The groups are shells around one centre, one inside the other: the same stretched ball of 4 dimensions in 6 sizes.
Known rows, each followed by its group:
[  6.8  18.7 -13.4 -27.3  10.9  11.8   5.8   6.0  23.6 -26.0 -22.9  10.6
 -12.1  30.1  18.0 -15.3  21.3   7.0  -6.5   4.2 -26.8 -25.0  -9.9] : Z
[ 11.0   2.3 -13.8 -15.3  15.1   5.0  -2.4   6.0  14.6  -3.3 -15.6  13.5
 -15.4  13.8   9.7   0.4  14.5   9.3   0.0   0.2 -12.0  -2.8   1.4] : J
[  8.2  -5.2  -6.5  18.4 -16.7  -4.9  17.6  -6.0  -1.3  -3.9   1.8 -12.1
  13.9  26.3 -10.4   6.7  -2.6 -18.2   6.8  -3.2 -19.7   0.0  16.1] : M
[  5.1  -3.0  -9.8  15.5 -16.0  -7.8  19.8  -8.6  -4.4  -5.9   1.3 -15.0
  14.4  26.8 -10.7  -0.7   1.1 -20.6   6.0  -0.3 -21.8   0.5  12.0] : M
[  0.7  -1.7 -32.1 -35.3  41.5  -9.9 -12.4  -0.6  -2.4  11.3 -20.4  15.9
 -34.9 -13.8  12.6 -24.4  33.1  16.5  -0.6  12.8   1.7  19.2 -16.6] : D
[  6.4  27.4 -39.1 -55.7  43.6   6.7  -9.4  15.8  28.7 -18.5 -30.8  30.1
 -31.3  27.2  26.7 -26.3  50.5  23.9 -13.5  11.4 -28.0  -8.4 -24.6] : D
[  8.4   2.2 -15.5  -0.9   0.4  -2.1   9.0   0.3   6.5  -5.4  -6.7   0.2
   1.1  25.4  -1.1  -0.2  11.3  -6.0   1.8   0.3 -20.7   0.1   6.3] : J
[ 12.0  -9.5  12.7  -7.7   5.7  15.7  -3.9   0.3  14.0  -3.6 -19.9   9.8
 -22.0  -7.9  15.0   6.8 -10.0  13.3   5.7  -4.5   6.4 -18.4   6.3] : G
[ -6.4 -10.1 -17.1  14.5 -11.4 -23.0  22.3 -22.3 -26.6   3.1   3.8 -27.3
  11.3   7.0 -16.1 -21.6   5.4 -28.2   8.9   9.3 -12.5  15.0   2.7] : D
[ 10.1  -8.2  16.3 -11.2   5.3  18.1  -3.2  -1.4  14.5  -7.9 -23.2   8.6
 -24.3 -10.7  18.4   1.6 -11.0  14.0   5.2  -3.2   7.4 -24.7   2.8] : G
[ 12.1  14.1 -13.5 -31.2  21.5  15.2  -4.9  12.7  28.8 -16.7 -25.3  22.3
 -22.2  21.9  21.5  -5.0  21.5  18.5  -6.0   1.0 -18.7 -18.7  -6.9] : M
[ -2.0 -23.4 -11.1  14.9  -1.2 -21.2   9.3 -19.9 -28.2  19.5   2.2 -18.2
  -2.7 -16.1 -14.0  -9.8  -2.3 -16.3  13.3   5.9   7.0  24.9   7.9] : J
[ 14.1 -10.4  19.3   2.4  -5.6  18.2   1.1  -0.1  15.6  -6.8 -16.5   5.5
 -13.3  -0.8  11.5  14.0 -18.0   7.7   7.3  -8.3   2.9 -23.5  13.0] : G
[  4.9 -21.1   4.6   0.1   7.7  -1.2  -2.6 -10.4  -8.2  12.6 -12.0  -1.0
 -20.6 -24.4   4.0  -1.6  -8.9   4.2  10.8   0.9  15.9   4.3   5.7] : C
[  7.9 -11.3  -2.8 -17.9  22.3   5.1 -10.5  -0.8   4.9   7.8 -20.2  13.5
 -31.2 -18.9  14.1  -3.5   4.3  17.0   5.0   1.9  11.3   0.3  -1.6] : Z
[ -4.4   8.9 -38.3 -28.5  26.3 -15.5   3.7  -5.7  -5.8  -2.8 -14.4   1.7
 -15.6  10.0   5.2 -34.7  37.8  -1.0  -3.2  15.8 -17.9  13.4 -18.3] : M
[ 11.1  14.9  -1.5 -33.7  17.3  23.0  -3.8  10.4  32.5 -24.7 -30.7  21.0
 -25.6  16.9  28.1  -8.1  13.6  20.9  -6.0   0.6 -15.0 -33.8  -9.4] : J
[ 11.9   0.3  22.0  -0.4 -14.2  23.2   9.9  -0.8  21.6 -23.5 -19.1   0.5
  -6.6  14.0  14.8   6.3 -16.8   2.7   3.6  -6.9  -9.0 -40.2   8.7] : C
[  2.7   2.2 -33.7 -33.1  38.1  -8.6 -10.1   2.2   1.9   7.7 -18.7  16.6
 -29.6  -3.0  11.3 -20.5  34.5  14.5  -2.0  11.1  -5.3  17.1 -14.1] : C
[ 16.9   8.7   0.4 -18.1   8.9  21.6  -2.5  13.0  32.3 -17.6 -22.6  20.0
 -16.2  23.3  19.4   9.2   6.2  16.1  -2.5  -5.7 -16.0 -26.2   3.8] : D
[  8.3   5.4   0.1 -35.6  24.9  18.7  -9.5   5.4  22.9 -13.7 -32.1  20.7
 -35.7  -5.0  28.6 -12.3  11.0  24.8  -2.6   3.2  -0.2 -24.9 -12.1] : G
[ 15.4   8.5   2.5 -12.1   1.3  19.9   3.1   9.6  29.2 -20.0 -19.5  13.5
  -9.6  26.9  15.9   8.2   2.8   9.6  -1.6  -5.9 -18.8 -28.1   5.6] : Z
[  3.3 -31.9   1.6  28.2 -10.5 -16.4   8.9 -19.1 -26.5  24.1   5.6 -18.6
   0.7 -19.3 -17.0   6.7 -17.3 -16.7  17.8  -1.2  13.3  22.8  19.7] : C
[  2.3   6.4 -40.7 -31.6  36.0 -12.3  -6.2   3.1   1.6   5.5 -15.5  14.5
 -23.0   8.2   7.6 -21.7  40.1   9.5  -3.5  12.0 -14.0  20.2 -13.9] : C
[ -1.7 -30.9 -13.8  30.7  -9.2 -30.0  13.3 -23.4 -38.0  29.1  12.4 -25.6
   7.9 -14.1 -26.1  -2.2  -6.6 -26.3  17.6   3.8   6.9  38.7  17.0] : Z
[ -1.8   0.5 -32.4 -29.8  33.0 -12.8  -5.1  -4.3  -5.9   6.5 -16.9   8.0
 -26.2  -6.3   8.4 -28.2  32.1   7.9  -0.6  13.8  -4.6  16.9 -16.1] : J
[ -1.0   1.6 -19.2  -5.5   2.5 -10.3  13.2  -9.9  -6.7  -6.2  -7.6  -9.5
  -1.0  14.5  -1.7 -20.1  15.5 -11.7   2.4   8.2 -17.3   2.8  -4.0] : G
[  1.5   4.5  -2.6 -25.8  13.6   8.8   1.8  -4.5   9.5 -15.6 -25.1   4.9
 -23.5  -1.6  19.3 -22.3   9.8   9.3  -0.7   7.1  -5.0 -21.2 -12.8] : M
[ -0.5 -29.2  14.0  51.8 -44.1 -16.9  31.7 -29.7 -32.4   7.4  15.1 -42.6
  28.2   1.3 -27.9   5.0 -33.0 -41.5  20.3  -3.4  -1.5   6.5  27.3] : D
[  1.4 -10.5   0.7  27.8 -28.9 -10.1  26.8 -18.1 -14.7  -5.6   5.1 -27.8
  20.6  18.9 -15.8  -2.6 -11.8 -30.0  10.6  -0.4 -16.2  -2.5  15.6] : Z

New rows. What belongs after each?
[  2.9 -40.0  14.4  41.0 -22.6 -15.3  13.1 -25.2 -32.2  25.4   8.9 -27.2
   5.4 -26.4 -20.9  11.3 -32.2 -22.5  22.5  -4.0  19.8  18.9  26.2] : D
[  0.0 -12.4   3.3  -9.7   8.3   0.5   1.5 -13.0  -6.8   0.9 -17.2  -3.8
 -21.8 -20.5   9.3 -16.4  -2.9   3.1   7.3   5.7  10.0  -6.4  -4.2] : C
[  1.8  -5.6   6.1  -6.2  -1.2   5.2   8.0 -10.9   0.3  -9.8 -16.5  -6.1
 -12.9  -4.6   9.2 -13.6  -4.7  -1.3   5.2   3.4  -0.7 -17.4  -1.8] : J
[ -0.3 -28.1   2.5  14.5  -2.3 -13.2   5.6 -20.5 -24.8  18.9  -2.7 -15.7
  -9.8 -27.6  -8.2  -5.7 -13.0 -10.0  15.2   3.2  17.0  15.5   9.3] : Z
[ 11.8  18.4 -21.9 -39.1  29.3  13.4  -7.6  15.4  30.7 -16.6 -27.1  26.9
 -25.3  24.7  23.5  -9.1  31.1  21.7  -8.3   3.3 -21.9 -15.0 -11.5] : Z
[ 16.0  13.4   7.6 -36.6  19.5  32.4  -9.5  15.2  41.4 -25.5 -35.7  28.9
 -32.6  12.4  34.5   0.4   7.5  29.9  -5.8  -3.5  -9.4 -41.6  -6.8] : Z
[  4.1  -6.6  -3.6  27.3 -28.0  -9.1  26.6 -13.5  -9.4  -7.1   6.0 -23.9
  23.3  28.7 -16.2   1.7  -7.8 -29.3   8.8  -1.8 -22.4  -1.7  17.2] : D
[  3.9  15.5 -42.0 -27.3  25.4  -9.7   2.2   5.7   8.4  -6.1 -13.0  11.0
 -10.1  30.3   5.4 -19.6  41.7   2.3  -6.3  10.0 -29.4  11.3 -11.3] : D
[ -1.8   9.9 -29.8 -48.8  42.8  -2.1 -10.0   0.4   6.5  -5.0 -29.0  17.8
 -38.5  -7.0  22.8 -36.3  38.0  20.0  -5.7  15.9  -5.3   1.0 -26.6] : C
[ 13.0  18.8  -7.2 -31.4  15.1  21.3  -1.2  13.2  35.0 -26.4 -27.7  21.2
 -19.1  28.9  24.8  -5.0  17.9  17.4  -7.3  -0.4 -23.3 -31.4  -7.1] : Z
[  8.8  14.6 -28.2 -24.9  19.9   1.5   0.9   9.2  18.0 -11.3 -16.4  14.7
 -11.7  30.3  10.5  -9.6  30.5   7.2  -5.6   4.5 -26.6  -2.3  -6.3] : Z
[  7.4 -23.3  31.8  15.4 -17.0  12.6   7.2 -14.5  -2.1  -1.6 -12.5 -10.6
 -10.8 -20.8   5.6   7.8 -33.8  -2.2  14.1  -6.4  16.6 -22.6  14.9] : Z
[  7.6 -29.3  23.3  50.2 -42.6  -4.8  24.9 -21.0 -18.2   6.0  10.5 -31.4
  22.6   2.5 -21.2  20.0 -39.2 -30.7  19.7 -10.0   1.4  -2.8  33.2] : J
[  5.2  28.5 -28.0 -61.3  42.3  14.8  -9.8  14.0  32.9 -26.2 -37.7  30.2
 -37.5  20.1  34.9 -31.1  44.2  28.4 -14.1  11.7 -23.2 -23.5 -28.9] : Z
[ 11.3 -24.2  41.3  34.1 -37.1  16.0  16.9 -14.6   0.7  -7.1  -5.2 -18.6
   6.0  -5.1  -1.9  21.3 -46.6 -12.8  16.6 -13.0   8.5 -30.1  27.5] : Z
[  9.4  24.1 -20.7 -64.6  48.2  21.8 -18.2  18.3  38.7 -22.1 -42.1  39.0
 -47.4  10.0  40.5 -22.8  39.0  39.0 -13.1   8.4 -13.7 -25.8 -26.8] : Z
[  9.6   0.0  14.0 -34.1  22.1  26.1 -12.0   4.1  25.0 -14.1 -35.8  21.5
 -41.4 -16.4  33.1  -8.3  -0.8  29.3  -0.1   0.5   9.8 -33.9  -9.9] : D
[ 13.7  16.0  -8.9 -41.6  29.0  22.7 -11.2  16.1  36.5 -19.7 -33.0  30.6
 -32.9  15.4  30.7  -5.9  21.8  28.8  -7.7   0.8 -13.9 -26.7 -11.2] : C
[  3.5   2.8   7.9 -25.3  10.7  16.4   0.3  -3.7  14.4 -18.7 -28.5   6.7
 -26.6  -5.7  23.7 -18.1   1.6  13.3   0.2   4.3  -0.5 -30.9 -10.8] : Z
[  2.0   5.8 -18.0  -8.3   2.7  -5.0  12.0  -5.0   1.6 -10.7  -9.7  -4.5
  -1.4  21.7   1.5 -15.8  16.4  -8.2   0.2   6.1 -21.3  -3.4  -3.2] : G
[ -1.2 -27.6  -2.1  33.8 -20.0 -22.1  19.2 -24.7 -32.5  17.4  10.1 -29.8
  12.4  -8.5 -22.9  -1.6 -15.3 -28.9  17.2   1.7   3.4  21.7  18.1] : G
[ 11.9 -28.7  28.3  30.9 -24.0   7.4   9.3 -12.4  -4.9   7.3  -2.4 -12.8
   0.3 -12.2  -5.4  22.7 -37.1  -9.0  17.3 -11.2  13.2 -10.0  27.1] : M
[ 10.8  -4.0  19.4  18.9 -29.2  13.6  20.2  -6.5  10.9 -19.8  -6.9 -12.6
  11.4  23.7   0.7  10.8 -21.6 -13.7   7.3  -8.6 -15.5 -30.8  17.7] : D
[  7.7 -35.2  18.2  43.2 -28.1  -8.1  14.7 -19.4 -21.5  18.3   8.4 -23.7
  10.3 -13.0 -19.2  20.2 -34.8 -21.6  20.7  -8.5  12.4   9.8  30.7] : M
[ 12.2  -6.4   4.6 -14.3  13.4  13.8  -7.0   3.6  15.7  -2.0 -21.1  14.7
 -25.1  -5.5  16.2   4.6  -1.4  16.5   3.7  -2.9   4.0 -13.3   3.2] : J
[ -7.6 -26.2 -15.3  27.4 -12.2 -32.5  19.7 -29.0 -42.4  21.4  11.2 -33.1
  10.5 -12.3 -25.5 -15.9  -3.4 -32.1  16.0   8.8   2.4  33.1   9.9] : D
[  9.9 -24.2  41.5  27.1 -31.2  17.0  13.6 -15.3   0.5  -7.0  -9.2 -16.3
  -1.1 -12.7   2.4  15.9 -44.6  -8.4  15.9 -11.0  12.8 -31.3  22.5] : D
[  3.2 -12.7   3.3  32.5 -31.7  -9.3  26.9 -17.5 -14.1  -3.9   6.8 -27.9
  22.5  19.3 -17.4   2.6 -15.6 -30.6  11.9  -2.5 -15.2  -2.0  19.3] : C
[  7.7  27.2 -28.6 -65.8  49.6  17.1 -16.1  17.9  36.3 -22.2 -40.2  37.5
 -44.3  15.6  37.9 -27.2  45.8  35.7 -14.4  10.6 -19.1 -20.9 -28.9] : Z
[  1.0 -32.2  16.5  39.5 -29.4 -12.0  19.9 -26.5 -28.7  13.0   7.2 -31.6
  11.1 -15.7 -18.7   4.9 -31.7 -27.2  19.9  -2.8  11.0   6.6  22.7] : M
[ 11.4  -4.3   6.8  18.7 -22.4   6.1  17.6  -3.8   7.7 -11.5  -2.7  -9.7
  12.4  27.0  -4.4  12.5 -12.3 -14.3   6.8  -7.3 -18.2 -15.6  18.6] : C
[ 13.5  19.6   5.7 -41.1  18.5  33.1  -6.0  14.3  43.1 -33.2 -37.7  26.8
 -31.0  18.4  36.8  -7.3  11.6  28.0  -8.3  -1.1 -15.3 -48.0 -11.8] : D
[  8.1  16.8 -25.6 -42.5  34.0   8.7  -8.5  11.9  24.5 -13.3 -27.6  25.0
 -29.2  17.0  23.2 -16.6  34.4  21.4  -8.1   7.0 -18.2  -9.7 -15.9] : J
[  3.7 -34.5  19.2  48.5 -36.6 -11.6  22.4 -25.5 -27.7  14.1  11.3 -33.4
  17.6 -10.4 -22.9  13.4 -36.9 -30.8  21.6  -6.3   9.0   7.4  29.6] : J
[  4.7 -23.4  27.7  23.6 -24.7   5.9  14.5 -18.9  -9.3  -1.8  -6.4 -19.6
  -0.8 -14.1  -2.1   4.8 -33.3 -12.5  15.1  -5.1  10.9 -17.9  16.8] : C
[  6.2  -6.5  21.1   0.3 -11.8  15.6   9.9  -9.1   8.5 -16.6 -18.0  -5.9
  -9.9  -1.3  12.0  -3.3 -17.8  -0.6   6.5  -2.6  -0.2 -32.2   4.9] : C
[ -0.8 -20.8 -11.8   9.8   2.4 -18.3   6.8 -17.1 -23.6  17.7  -0.5 -13.7
  -5.9 -14.6 -10.6  -9.5   0.4 -12.2  11.9   5.7   5.9  22.6   6.2] : G
[ -2.2 -35.5  -1.7  37.4 -18.1 -26.5  16.6 -27.8 -40.0  27.0  12.2 -31.5
   9.5 -20.5 -25.9  -0.6 -18.5 -29.0  20.4   2.2  12.3  30.7  20.0] : Z
[  9.6  -4.3   4.6 -21.7  17.6  14.9  -8.2   2.1  15.6  -4.8 -25.2  15.3
 -30.3 -10.2  20.5  -3.2   1.4  19.4   2.3  -0.1   5.7 -17.0  -2.9] : G
